There are 3 nested groupings, the coarsest first. Each group lies inside one group of the grouping before and may be the whole of it. The rows also spread widely along 11 directions, which tell nothing about the answers.
In the rows, zero is written as 128.
Known rows, each followed by its group in each grouping:
[132 164 150 166 102  84 122 106 146 141  75 139 149  88 137 144 109 129
 113 155 183  93 158 150 100 102 117 103  95 129 155 102 139 136 142  86
 126 108]
z_320 z_292 Seput
[127 110 157  89 130 105 123 136 138 139 100 103 141 125 135 158 138 135
  78 127 138 134 190 113 156 115 111 155 136  99  98 120 132 106  97 110
 148 117]
z_320 z_292 muza
[116 120 120  94 115  90 177 117 129 124  71  87 111  66 146 144  86 129
 118 137 120 165 159 163 158 114  94 159 124 105 145 136 125 124  74 113
 126 110]
z_401 z_278 Kig
[113 103 148 144 132 127  99 154 107 116 110 120 158  88 101 175 129 111
 139  90 195 143 135 121 156 121 115 151 114 197 104  91 146 110 159 101
 119 167]
z_932 z_116 Gesu
[161 177 116 157  79  64 175  65 155 162  85 154 124 113 158  98  95  76
 149 184 160 105 126 171  83 121 132  92 127 101 144 113 106 195  91 112
 179  72]
z_524 z_29 Dafe
[ 85 101 201 143 164 108 110 172 114  93 114 119 112 160  87 173 171 137
 154  91 190 125 150 152  85 152 205  88 130 164 132 111 112 142 175 122
 142 198]
z_320 z_332 Bul
[ 85 145 120 108 155 209 112 143 143 136 173 184 111 108 144 106 141 123
 126 154  98 108 141  45 163 104 138 127  92 133 130 126 160  92 109 112
  62 120]
z_932 z_674 Topud
[147 130 110 126 105 121 130 120 119 141 117 113 154  96 129 124 116 113
 118 132 123 123 124 101 177 108  78 155 112 150 109 128 147 122 115 121
 114 107]
z_401 z_670 Pipo
[118 117 145  94 139 138 131 131 160 137 154 166  84 172 137 100 169 127
 114 169  91 108 162 102 108 138 178 108 147  73 112 136 120 151 102 141
 138 114]
z_524 z_29 Pil
[126 111 137 154 119 130 168 179 125  76 133 156 179  93  57 133 128 101
 184 155 151 107  74 110  98 189 199 112  52 216 159 112 114  86 108  34
  64 172]
z_932 z_674 Buvog
[ 77 114 166 111 170 142 125 139 137 130  98 122 126 118 125 189 125  95
 127  94 203 154 166 142 137 106 123 150 135 159 123  73 142 135 133 127
 145 140]
z_320 z_332 tinu
[192 130  99 129  73  77 164 108 136 128 125 140 156 118 123  80 119 111
 133 180  92  96 109 124 127 160 139 140 109 127 124 151 114 131  90  89
 129  95]
z_524 z_844 tepo
[147  88  92 137 108  84 100 102 132  82 124 184  96  73  96 109 135 155
 121 139 132 129 183 142 106 141 180 139 113 134 129  93 144 134 136 107
 140 107]
z_524 z_29 Baziv
[175  77 116 112 118  98 133 152 111  99 155 119 159 164  97  99 154 136
 133 120  67 136  97 133 148 180 142 172 131 145 105 183 122 120 138 128
 113 153]
z_932 z_116 kom
[104 108 178 136 155 118 137 153 127 125 112 123 135 158 108 148 145  84
 162  92 171 135 117 152 133 148 143 136 140 178 112 115 115 161 154 130
 145 178]
z_320 z_292 rumu
[ 98 149 147 139 143 189 136 165 107 133 175 145 149 181 108 103 140 104
 155 118 114  98  72  43 144 150 155  77 113 178 112 162 111  90 108 111
  93 172]
z_320 z_292 rumu
[114 106 145 106 142 114 141  96 138 135 122 171 105 156 113 143 148  71
 131 121 195 165 173 112  95 140 190 102 158 135 101  81  84 157  54 137
 231 123]
z_320 z_292 Seput
[148 150  75 165  97  75 106  56 102 116 105 145 117  86 128 113  87 158
 110 116 147 142 163 154 114 105 117 112 122 123 144 130 133 126 130 137
 167  98]
z_320 z_292 Seput
[148 111 110 158 121 117  79 115 104  96 162 175 122 135  96  93 154 154
 125 112 116 107 140  95 129 142 165 115 110 164 111 134 139 117 161 129
 123 142]
z_320 z_292 Seput
[141 159  99 157 137 130 107  92 116 135 139 118 128 155 141 116 112 141
 128 111 128 134 112 173 119 106  90 127 141 103 154 164 151 139 184 183
 119 113]
z_932 z_674 Topud
[129  93 106 117 146 147 109 139  90 116 144  57 159 176  83 183 119 136
 101  53 161 177 116 146 141 136  93 148 183 122 104 141 129  76 138 166
 163 140]
z_524 z_29 Dafe
[105 141 152 138 142 172  92 156 137 146 132 120 176 137 115 186 136 129
  97 129 203 114 141  90 112 102 112 112 123 131 132 103 152  71 135 107
 105 119]
z_932 z_116 Gesu
[137 120  67 127 122 111 168  98 100 103 147 148 107 130 117  75  97 107
 179 114  79 175  83 146 134 161 151 133 133 154 139 176  99 150  93 153
 141 148]
z_932 z_116 kom
[141  70 127 151 128  69 144 148 140  50 103 162 138  92  60 125 131 146
 152 130 134 130 130 196  84 190 188 159  78 181 172 116 127 137 156  81
  97 152]
z_320 z_292 Seput
[124 167 124 155 137 165 140 131 143 151 139 126 182 177 117 152 110 103
 132 151 187 116  86 126  65 125 124  84 128 116 173 133 124  97 109 121
 123 102]
z_932 z_116 kom
[101  76 115 115 164 132 153 136 168  81 133 194  74  99 103 109 139 102
 176 145 125 145 149 183 102 164 194 169 109 150 173  92 131 178 134 125
 111 131]
z_524 z_844 tepo
[ 92 118 158 122 154 139 135 166 120 119  84  47 195 137  82 235 100 135
  87  81 224 159 136 157 103 126  96 130 137 135 154 111 129  50 116  96
 135 142]
z_320 z_292 Seput
[105  91 148 111 144  90 118 144  97  90  88  68 116 101 109 183 127 158
 122  69 152 183 167 188 142 127 128 156 139 131 127 136 134 113 157 133
 140 180]
z_932 z_674 Topud
[ 83 135 115 140 154 156  80 126  92 101 134 110 105  98 117 170 117 177
 114  84 159 155 167 128 133  92 130 105 121 123 149 129 156  75 163 142
 113 158]
z_932 z_674 Buvog
[100 122 103 126 164 154 113 128 134 106 130 115 142 148  98 170 106 176
  85 109 153 151 150 161  90 121 116 131 138  90 182 136 147  67 133 146
 111 104]
z_320 z_292 rumu
[145 100  62 130 117 139  91 110 109 110 139 125 158  74  93 150  98 147
  82 102 153 147 151 104 163 115  86 174 125 144 106  91 168  60 115 112
 124  91]
z_524 z_29 Pil

New rows, each followed by its group in each grouping:
[169 152 120 158 104 113 149 118 129 139 125 140 196 135 118 105 107  83
 142 145 139  92  74 119 138 143  95 154  97 184 122 127 139 135 137  98
 101 105]
z_320 z_332 tinu
[ 99  96 105 103 156 153 106 139 144 114 113 107 137  88 105 190 107 152
  74 112 169 159 180 152 136 105  91 181 133 103 144  83 170  75 126 117
 110  94]
z_524 z_29 Pil
[130 167 106 137 105 120 149  91 137 145 118 174 123  82 154  93 105  93
 149 170 132 118 132 108 133 110 133 115  95 134 137 120 131 146  90 102
 122 101]
z_932 z_674 Topud
[158 157 145 133 102  77 159  82 155 155 124 194  91 148 169  57 154  78
 167 190 104 100 132 138 101 137 177 100 121 105 120 144 103 221 110 134
 164 110]
z_932 z_674 Topud
[106 111  93 116 140 149 100 133 119  83 153 151 104  89 107 131 130 195
 107 133  98 138 173 113 126 121 163 126  97 108 160 140 155  65 127 115
  82 134]
z_932 z_674 Buvog
[ 67 118 144 117 146 108 172 132 151  95 101 195  56  73 128  97 121 113
 181 150 109 137 160 142 122 150 206 114  88 160 157 114 107 174  93  95
 114 162]
z_320 z_292 rumu
[121 199 116 202 103  89 118  64  78 139 112 125 106 138 141 105  93 128
 161  94 173 121 111 140 101 104 134  32 140 142 137 155 103 154 150 158
 182 154]
z_320 z_292 rumu
[152 136 135 136 105  88  87  73 130 157 133 170  76 133 163  88 159 111
 125 134 132 107 181 115 143 100 141 112 161 105  74 112 135 197 154 164
 191 112]
z_524 z_29 Baziv
[ 81 149 129 111 152 161 151 138 134 125 107 104 159 129 113 183  90 138
  98 127 172 144 138 123  99 117 124 112 117 116 169 114 130  64  82 103
 110 109]
z_320 z_332 tinu
[142 157  97 125 106 123 135  99 113 141 129 136 147 111 149  97  98 122
 115 133  96 118 120  94 173 112  91 149 112 146 110 146 143 117 106 123
 112 104]
z_320 z_332 tinu
[164 142 118 146 110 120 166 106 126 155 127 117 177 161 110 132 112  42
 155 133 196 129  81 131 107 149 120 119 150 158 115 107  98 140  83 120
 186 106]
z_524 z_844 tepo
[104  80 131  97 148 143 116 127 138 122 134 184  66  76 142 110 157  84
 151 122 125 151 182  90 201 112 133 179 124 168  87  77 149 172 109 145
 134 132]
z_401 z_278 Kig
[133 155 171 135 127 108 126 116 137 167  97 109 153 143 147 168 137  88
 125 136 200 120 146 144 112  99 111 112 141 111 118 106 129 146 133 127
 167 122]
z_932 z_674 Buvog
[101 133 114 149 136 168 144 152  78  89 184 154 107 138  98  68 134 111
 208 100  73 131  52  79 156 172 183  90  95 210 121 184 108 120 138 126
  75 212]
z_932 z_674 Topud
[ 86 135  97 110 146 194 134 156  86 115 178 111 130 152 110 122 112 146
 137  97  90 158  91  62 151 140 145  93 130 142 133 186 115  51  82 131
  95 170]
z_932 z_116 kom
[110 140 169 128 121  94 104 130 109 137  95  90 128 137 134 165 139 164
  91 107 160 121 181 119 125 105 133  88 142 102 111 140 124 102 128 119
 158 153]
z_320 z_292 rumu
[140 107 134 135 114  81 125  94 106 123 115 152 124 130 104 129 142  92
 139 106 185 148 157 110 122 143 174 106 145 167  84  93  96 143  84 118
 218 142]
z_320 z_292 rumu
[101 172 167 143 127 131 153 122 110 147 138 146  88 154 160  86 145  88
 195 136 107 109  96 107 134 129 170  61 123 145 116 168  99 180 134 138
 130 186]
z_932 z_674 Buvog
[163 134 139 128 120 116 147 104 148 168 142 163 153 190 137 108 149  55
 148 157 157 125 102 125 101 142 137 125 156 132 103 126 102 180 104 149
 178 104]
z_932 z_116 Gesu
[ 74 158 181 113 151 158 166 160 125 160  98  43 155 185 116 208 108  96
 119 105 210 150 108 136  89 123 121  67 174  97 134 129  92  91  81 121
 165 149]
z_524 z_29 Pil
[ 89 175 168 111 149 161 107 119 122 185 127 100 131 174 169 160 131 116
  95 108 167 120 159  85 149  74  92  96 164  97 100 129 133 120 118 159
 159 119]
z_320 z_332 Bul
[ 90 136 183 125 160 147 153 143 166 162 107 129 118 158 142 161 137  56
 156 129 190 125 126 162 111 119 127 123 151 127 128  89 121 184 139 137
 151 131]
z_524 z_29 Dafe
[139 132 126 106 112 107 134 121 122 140 120 115 141 124 144 112 119 140
  98 132  85 120 142 102 174 123 100 151 125 118 103 163 133 107 102 115
 118 123]
z_320 z_292 rumu
[ 96 111 114 115 147 171 137 159 118 112 153 125 110 114 120 107 118 125
 150 106  71 133 101 115 188 137 114 161 118 159 121 153 147 122 147 132
  65 159]
z_524 z_29 Dafe
[120 135 156  98 125 126 176 132 162 167 106 130 129 133 148 126 122  59
 136 159 138 123 126 123 142 131 121 142 142 121 104 108 111 166  78 109
 148 111]
z_524 z_29 Pil
[127  87 177 121 158 149  91 166 142 131 160 129 127 199 107 146 192 118
 119 108 143 108 139 128 124 140 147 137 160 120  93 120 143 145 186 155
 133 148]
z_524 z_29 Dafe
[123 100 167 110 141 120 116 168 157 127 107  96 150 130 107 179 146 141
  89 135 157 114 162 151 121 128 117 155 133 101 125 106 151 107 150 103
 110 122]
z_524 z_29 Pil
[116 112 130 126 118 122 129 137 125 110 122 171 125  70 113 112 128 115
 140 132 122 118 147  78 166 139 154 140  85 188 108 106 130 116  99  73
 107 147]
z_320 z_292 Seput
[ 94 124 141 126 164 152  79 119 103 130 161 149  84 158 137 123 157 136
 129  81 134 135 161 104 159 104 140 123 151 144  96 127 144 150 171 184
 142 154]
z_320 z_332 Bul
[125  63  68  99 163 160 103 121 127  75 200 174  79 171  77  98 155 170
 108 115  77 161 151 129 103 165 188 142 157  95 133 141 134 103 121 177
 132 113]
z_524 z_29 Pil
[118 129 121 148 137 101 126 120 110  96 104  99 130 117 106 165 108 158
 133 107 162 155 137 197  90 127 137 114 124 114 174 142 133 111 160 133
 125 145]
z_932 z_674 Buvog
[198 199 133 159  80 118 175 118 124 193 131  94 228 167 158  89 102  60
 149 166 107  72  21 110 164 128  40 139 115 148 109 185 129 137 130 106
  93 106]
z_932 z_674 Buvog
[142 124 119  98 111 121 131 118 124 137 140 148 135 132 126 107 136 127
  92 148 106 123 164  52 153 135 147 119 125 118  88 134 113  91  47 101
 153 109]
z_320 z_292 muza
[146  83 132 116 134 105 110 145 118 101 126 105 158 138  93 146 140 149
 100  96 119 140 142 145 148 149 115 175 131 142 111 142 138 102 152 125
 122 141]
z_320 z_292 Seput
[161 153 177 128  89  98 143 154 167 167  84 116 211 104 143 141 126 109
  89 184 141  60 133  99 149 117  77 154  82 133 118 122 148 107 116  43
  80  96]
z_320 z_292 Seput
[139  73 101 117 128 113  98 133 108  91 137 109 129 117  87 151 136 164
  97  90 126 152 162 143 143 141 135 161 143 124 108 122 145  94 142 133
 139 133]
z_524 z_29 Dafe
[170 162 105 160 113  89 114  71  91 155 131  85 152 195 141 112 104 129
 112  85 130 135 100 167 134 113  63 122 180 106 111 184 124 145 165 194
 178 119]
z_320 z_292 rumu
[106 118 163 110 164 177 153 165 139 154 121  99 190 145 112 193 125  44
 144 103 198 154  96 121 155 125  88 170 135 173 112  91 133 112 112 114
 126 144]
z_932 z_674 Buvog
[160 138 112 124 114 121 133 102 106 143 161 135 130 169 142  80 140 108
 139 126  87 128 103 106 150 137 127 126 143 125  95 176 120 144 122 157
 144 131]
z_932 z_674 Topud
[128 137 122 139 131 158 120 173 108 108 145  93 198 134  93 147 109 171
 100 116 110  99  89 102 148 138  95 147  94 162 146 161 160  46 153  92
  38 135]
z_320 z_332 Bul
[104 149 107 142 107 110 148 105 132 120  97 166  85  33 151  92  86 112
 164 145 109 121 138 131 164 112 125 133  91 159 138 112 142 160 123  95
  98 128]
z_524 z_29 Baziv
[163 135 122 160 105  87 135 112 115 118 139 157 133 152 121  66 135 125
 155 134  85  97  96 133 132 158 143 122 115 156 118 171 119 157 155 128
 116 145]
z_320 z_292 rumu
[137 112 136 150 120  56 165 128 150  77  72 137 152 101  85 152 107 141
 139 154 170 123 135 218  48 166 175 135  87 145 193 107 123 139 141  79
 111 118]
z_320 z_332 tinu
[154 126 163 131 118 130 104 150 122 152 140 104 153 163 135 130 166 121
 107 134 133  92 131  83 159 117  99 126 138 123  89 140 143 116 144 135
 119 126]
z_401 z_278 Kig
[197  62  73 139  97  69  93 105 148  75 122 179 147  66  79 126 141 165
  85 166 149 123 189 149 104 143 140 187  93 127 146  79 169 102 125  98
 122  54]
z_401 z_278 Kig
[154 126 146 138 123  97 116 106 122 144 120 133 131 128 146 124 142  85
 149 114 146 128 132 146 157 116 108 155 136 150  92 120 139 175 164 147
 155 141]
z_932 z_674 Buvog
[160 158 135 139  99 116 125 112 114 166 127 111 175 148 140 117 120 106
 107 126 129 103 112  84 161 116  81 122 130 140  91 151 127 114 116 119
 139 118]
z_320 z_292 Seput
[143 161 163 124 115 130 141 129 107 183 112  70 189 151 149 160 122  65
 130 108 169 128  98 101 176 105  65 133 146 146  78 135 122 119 113 121
 155 143]
z_932 z_674 Buvog
[ 52  68 151 126 182 164  79 174 111  62 141 179  94  78  62 180 163 142
 145  78 204 150 191  90 126 138 219 125  94 216 124  44 147  90 138  93
 116 185]
z_320 z_332 Bul
[144 132 101 136 116 126 134 110 133 135 126 132 140 102 132 107 100 103
 132 127 118 121 110 143 161 121  81 173 127 145 122 126 154 142 148 129
 106 102]
z_524 z_29 Baziv
[ 65 174 142 105 145 158 173 125 101 163 119  66  85 155 167 125  88  99
 152  92 102 160  95 123 169 107  97  89 174 108 113 182  99 143  98 166
 140 169]
z_524 z_29 Pil
[130 121 127 107 121 182 142 184 116 141 151  86 196 114 112 137 115  95
 125 115 107 109  78  60 213 139  71 179 108 184  96 142 148  59 107  80
  63 145]
z_524 z_844 tepo
[144 126 138 128 139 114 109 101 126 142 140 142 110 158 149 113 154 106
 138 119 125 132 142 152 139 114 122 143 152 115 107 137 135 177 168 175
 155 133]
z_932 z_674 Buvog
[105  98 162 126 146 111  82 162  99  84 124  94 135 149  75 190 159 200
  88  89 173 133 181 128  87 137 184  96 132 123 133 125 129  66 151 116
 138 164]
z_320 z_332 Bul
[106 129  83 101 164 193 102 116  96 129 181 101 144 190 107 151 112 164
  74  79 124 166 133  90 136 111 104 129 172  96 126 154 138  49  99 183
 138 105]
z_320 z_332 Bul
[139 194 156 143 116 126 140 116 142 174 122 103 154 191 159 127 131 125
 114 165 138  91 110 137  82 110 114  72 138  63 152 175 122 132 134 138
 126 105]
z_932 z_674 Topud
[ 85 179 181 139 166 214  95 156 119 190 150  92 184 194 148 180 132  82
 108  89 202 100 100  61 162  79  58 112 150 156  94 112 155  96 164 150
 111 134]
z_320 z_332 tinu
[119 181  85 167 122 128 146  91 112 140 115  89 129 129 138 122  59 131
 137 115 135 135  82 184 113 108  74 104 143 106 171 162 134 130 152 158
 115 112]
z_524 z_29 Pil
[135 143 167 106 127 115 162 130 121 171 125  95 145 191 153 109 135  80
 136 115  99 124  97 114 174 132  93 138 161 128  80 175 103 159 110 148
 151 151]
z_320 z_292 rumu
[149 155  88 131 134 145  97  71 149 166 143 155 148 161 152 121 113 130
  71 142 146 120 159 121 120  86  74 143 152  73 134 120 157 115 118 168
 154  46]
z_320 z_292 rumu
[163 119  75 143  86  77 144  86 124  96 115 159 125  87  94 104 101 142
 122 157 131 131 142 146  85 152 173 112 113 120 149 119 117 116  86  95
 151  87]
z_524 z_29 Baziv
[115 146 157 127 130 126 150 142 107 147 123 101 148 159 131 123 123  97
 145 104 126 122  97 104 163 135 112 117 138 159  97 158 110 127 118 123
 132 167]
z_320 z_292 rumu
[113 144 157 124 136 135 121 127 134 152 118 102 125 165 135 155 134 119
 112 120 164 123 142 135 110 113 123  99 163  90 120 129 127 131 133 145
 156 122]
z_524 z_29 Baziv
[ 87 178 137 144 156 174 140 136 116 146 136  87 152 190 126 147  99 136
 123 104 144 126  89 128 108 116 100  82 145 111 163 174 122  86 132 150
 107 139]
z_320 z_292 rumu
[191 133  99 140  77  65 127  86 115 139 120 143 148 122 133  93 122 123
 123 151 118 125 127 129 127 135 121 136 130 127 103 151 121 146 114 124
 158 105]
z_932 z_116 Gesu
[156 119 156 127 117  99 115 125 145 158 103 111 154 133 138 144 140  95
 112 126 161 110 142 148 148 114  86 166 152 123  90 105 150 156 161 127
 147 108]
z_524 z_29 Baziv
[ 93 104 148 100 144 167 181 188 157 119 122 131 157 107  92 149 117  80
 146 152 140 126 100 103 136 164 146 151  98 170 131  98 123  96  73  59
  78 138]
z_524 z_29 Pil
[103 140 103 123 147 135 135  97 121 135 115 113 126 127 134 143  87 123
 116  96 144 163 139 152 143 105  88 142 146 120 141 135 133 118 113 155
 145 116]
z_320 z_292 rumu
[155 142 141 103  95  77 138  86 176 179  91 152 101  98 195  97 131 104
 100 185 100  98 189 146 161  89  92 169 136  67  99 115 147 198 117 127
 148  67]
z_524 z_29 Dafe
[ 42 169 180 118 156 192 145 170 124 157 123  91 105 147 146 160 122 110
 142 112 147 118 122  89 146 103 129  66 138 119 127 141 118 109 113 121
 104 174]
z_524 z_29 Dafe
[127 143 125 132 122 143 131 141 155 141 102 101 181 103 121 166  93 128
  94 146 164 107 127 144 124 109  71 155 116 112 156 108 165  86 136  92
  83  83]
z_524 z_29 Baziv
[116 186 138 175 114 133 128  94 116 167 116 131 124 129 147 123 103  68
 164 117 193 111 101 119 123 101 111  74 143 153 115 108 122 167 139 137
 163 129]
z_524 z_29 Baziv
[ 73 138 139 128 172 187 116 145 118 136 146 128 114 133 138 127 118 112
 142  82 115 137 115 108 187 109  87 148 129 166 125 143 149 127 160 155
  85 163]
z_320 z_292 Seput
[101 125 148 102 142 148 128 125 144 160 116 157 128  97 147 140 128  67
 120 124 169 136 169  74 189 101 104 159 123 162  80  72 137 137  79 109
 152 119]
z_320 z_292 muza
[123 149  90 122 139 133 149  97 121 121 144 134 121 160 127 107  99 147
 121 129  99 142 120 147 105 132 130 122 139  99 162 166 120 123 106 161
 127 101]
z_320 z_332 Bul
[ 99 138 138 122 141 160  98 137 147 137 127 124 122 120 137 155 129 153
  92 133 142 108 166 119 128  95 109 127 133  91 140 116 163  99 150 123
  99 105]
z_524 z_29 Baziv
[108 137 203 144 137 139 120 195 149 122 131 131 157 167 111 131 170 151
 124 155 117  58 117 100 106 149 162  91  91 136 145 157 134 108 172  82
  52 168]
z_320 z_292 Seput
[166 174 162 136 109 102 118 104 154 188  99 103 174 162 172 144 137 104
  93 158 167  96 140 148 117  88  69 131 142  74 118 134 147 147 150 134
 146  82]
z_932 z_674 Topud
[ 63 184 164 125 151 150 109 111 118 170 112 109  82 139 186 138 118 133
 118  98 135 131 166 111 161  66  97  82 153  95 121 152 130 146 143 167
 142 153]
z_320 z_292 Seput
[172 201 172 177  74  55 136 104 132 190  47  68 218 111 164 160  89  96
 108 143 205  74 113 156 138  87  32 122 117 136 116 124 140 137 152  81
 143 103]
z_320 z_292 rumu
[161 166 159 105  90  84 180 126 117 168 112  77 145 167 177  82 129 109
 136 154  48 107  86 127 170 136  97 127 135  97  96 222 102 157 110 127
 117 147]
z_932 z_674 Topud
